The rows of a group lie close to one hidden flat surface of 9 dimensions, which may be shifted away from zero. Surfaces can cross.
(in the rows, 128 means zero)
Some rows, each with its group after it:
[ 54 102 187 136 132 127 105 118 125  80  75 160 101 150 168] | Y
[193 117 135  85 127 115 173 140 107  81 116 159 139 186 117] | Y
[138 127 136 125 148 199 157 119  79 117 169 163 116 132 112] | X
[150 144 132 126 152 159 114 136 176 128 113 105 126 179 191] | A
[144 120 137 136  92 133 106 145 129 124 147 129  70 114  80] | X
[147 154 118  88 188 135  84  79 136 161 152 111 212 205 143] | A
[112 105 110 110  77 175 121  86 136 103  97 117  68 133 145] | V
[118 125 149 120 116 142 150 132 147 162 139 110 115 116 132] | X
[ 89 123 102 109 136 142 138  74  95 103 100 126 156 120 160] | V
[123 139 132 158 103 166 146 157 118 134 138 139  70  36 103] | V
[106 110 127  93 113 162 150  80 120 119  94 151 127 126 142] | V
[142 153 122 141 147 153 103 136 190 176 123 114 140 135 161] | V
[140 123 103 117 127 157 120 111 164 102  87 122 121 168 182] | Y
[117 132 177 138 138  84 106 135 148 129 135  56 118 225 182] | V
[149 135 115  71 122  68  81 100 119 102  92 121 169 133  97] | A
[109 119 154  87 102 155 108  95 113 105 104 135  94  96 118] | X
[135 116 108 163  95 135  96 139 134 104 129 128  59 143 116] | A
[126 121  94  98 153 133 139  88 170 174 102 162 217 149 150] | X
[ 57  99 139 133 121  98 119  95 100  91  84 142 129 120 143] | A
[109 119 128 130 127 113 116  88  79 133 167 117 126 177  96] | A
[ 82 138 161 117 119 103  50  99 165 147 105  89 126 136 141] | A
[113 120 100 138 106 103  87 111 120  86 105 107 101 131 134] | A
[180 128  78 105  96 156 112 100 152 135 128 120 110 166 107] | Y
[ 63 117 137 123  79  81 133 112 143 130  70  96 105  46 136] | A
[144 130 102 152 132 154 111 138 169 159 135 144 128 135 131] | X
[136 131  67 123  95 133 115 110 178 117  80  79 112 108 174] | Y
[123 131 105 135 127 133 134 122 159 153 140  82 133 135 163] | X
[124 160 148 175 170 131 121 167 127 160 171 109 138 119 139] | A
[115 128 169 143 163 112  93 134 153 154 125 173 153 182 130] | V
[ 90 142 112 150 154 188 122 104  97 108 140 105 124  90 167] | X
[126 126 121 140 120 169  72 118 175 133 109 142  94 147 140] | Y
[127 144  75 173  86 118 159 138 106 148 166  35  83  73 132] | Y
[122 132 164 134  78 111 123 159 160 177 141  95  72  53  84] | X
[112 122 142 117 143 152  96 106 150 132  97 180 138 148 136] | Y
[141 148 114 125 124 117 163 143 142 130 117  51 132 109 187] | Y
[118 116 151 110 120 156  86  94 155 129 121 124 100 186 142] | Y
[135 152 103 111 152  98  56 126 162  90  71 114 163 126 160] | V
[176 163 115 145 149 115 108 176 130 136 140 152 143  79  90] | V
[116 137 134 141 120 103  93 125  97 130 149 116 114 105  84] | Y
[143 153 140 158 164 137  52 182 138  52 109 129  96 115 149] | X
[ 83 115 141  87  98 121 160  77 114 131  95  77 130 104 162] | V
[107 130  95 129 111 141 119  86 147 187 127 113 136  97 119] | V
[152 102 114 122  92  76 105 137 177 140 119 139 118 181  96] | X
[138 109 203 109 112 141 110 126 149 164 142 185  98 176  75] | A

New rows. What belongs after each?
[198 132  83 101 120 185  79 115 156 116 120 178 111 143  91] | X
[147 135 158  99 124 141 135 137 157 126 102 130 118 128 148] | V
[ 78  96 103 161 110 195  71  86 140 119 116 174  82 133 127] | X
[139 117 127 111 141 157 141 115  89  83 108 188 137 132 121] | V
[112 140 124 161 163 107 149 124  79 123 177  83 148 185 159] | V
[129 148 129 163 154 138 153 156 130 153 152 115 140 108 150] | A
[ 23 117 188 136 166 146  86  76 101 157 129 172 153 134 138] | Y
[ 86 114 181 103 128 182 132 100 133 117 106 127 102 134 175] | X
[106 149 151 172 122 148  19 155 228 152  98 116  73 103 154] | A
[151 134  70 151 101 180 118 127 121  80 125  90  67 108 148] | V
[106 126 144 176 124 162  91 137 136 132 153 125  73 145 136] | Y
[125 152  89 160 171 186 173 119 113 177 152 146 174  72 150] | V
[110 136 120 137 159 142 132 105 132 132 131  92 154 185 194] | V
[145 125 159  75 149 141 119 102 159 137 101 158 163 192 145] | A
[ 76 101 177  93  75  99 114 103 185 154  82  91  99 113 146] | X
[131 133 136 119 104 140 117 128 121 114 128 101  94 109 122] | X
[142 134 167 144 163 192 133 144 152 153 149 147 121 176 164] | Y
[108 139 109 169 162 158 146 136 118 141 136 145 150 107 158] | Y
[141 141 141 136 188 108  92 175 153  99 103 160 174 146 157] | X
[129 149  83 178 129 127 111 142  98  95 154  71  97 104 142] | V
[143 131 115  84 118 182 204  97 114 129 118  94 128 101 172] | V
[140 125 173 141 127 180 134 158 134 127 147 146  77 129 127] | X
[133 134 209  81 199 140 149 143 133 115  96 206 202 149 154] | X
[136 124 107 116  89 168  99 115 143  44  75  80  53 116 180] | V
[103 117 119 150 145 157 130  94 130 150 148 116 133 196 172] | V
[107 112 173 148 162 138 166 147 110 129 151 158 136 165 144] | X
[ 64 119 105 159  83 134  72 105 151 175 111 137  99  20  84] | X
[ 70 108 116 164 152 111 107 121 111 142 129 189 168 118 106] | X
[141 141  75 118 151 144 104 109 128  97 118  98 151 145 160] | X
[153 133  68  90 112 198 188  83 106 141 123 131 142  72 131] | V
[187 151 166  64 123 134 126 147 125  99 116 117 117 108 103] | X
[136 161  82 172 141 123  82 142 158 144 145  61 132 129 166] | V
[125 137  81 167 139 198 135 117 127 116 137  92 100 133 187] | V
[ 50 111 150 189 113  99  79 108 121 163 150 132  95 150 102] | V
[122 101 152  83  76 109 128  75 154 171 125 115 109 196 113] | V
[106 130 181 150 127 180 115 150  95  76 139 120  53 110 141] | X
[136 155  41 191 123 183 110 128 111 143 164 107  98  74 119] | V
[126 105 122 165 125 105 126 145 107 137 160 184 128 154  75] | X
[168 134 120  78  95 185  88 102 161 104  94 113  87 134 140] | X
[ 93  96 153 119  93 119 169 111 181 210 134 120 123 148 131] | X
[140 138 180 119 128 116  99 150 161 133 126 119 109 154 130] | A
[110 120 166 102 138 151 170  96 134 190 126 182 163 126 124] | V
[ 76 111 166 128  97 114 112 101 143 173 107 154 110 105 101] | V
[112 132 172 161 109 136 120 170 140 155 151 134  76  77 100] | X
[131 145 151 125 129 133 105 155 156 125 117 103 109  89 142] | X
[ 63 111 154 140 111  99 105 103 101 139 132 121 113 118 102] | A
[163 135 114  96  92 118 107 126 136 127 128 105 105  92  87] | X
[153 136 172  92 112 149 186 132  73 150 176 125 111  69  69] | X
[143 124 166 105 151 154 170 126 105 122 127 190 147 146 120] | V
[165 108  63 150 117 172  74 117 198 128 121 156 106 221 138] | X
[150 148 210 110 137 124 110 167 152 130 136 102 101 157 139] | Y
[ 81 124 189 128 129 148 133 108 134 186 144 133 121 120 123] | Y
[ 76 133 121 127 145 209 120  77  57 115 132 162 131  40 112] | X
[140 149 156 123 157 242 114 137 127 110 130 159  99 101 154] | X
[113 131 187  98 105 151 197 141 114 115 112  92  90  78 166] | V
[124 106 127 142  97 199 100 114 120 111 140 172  56 150 100] | X
[109 127 168 117 176 116 149 114 111 135 127 154 180 167 156] | V
[125 157 135 110 128 112  83 127 189 179 103 113 157  80 125] | A
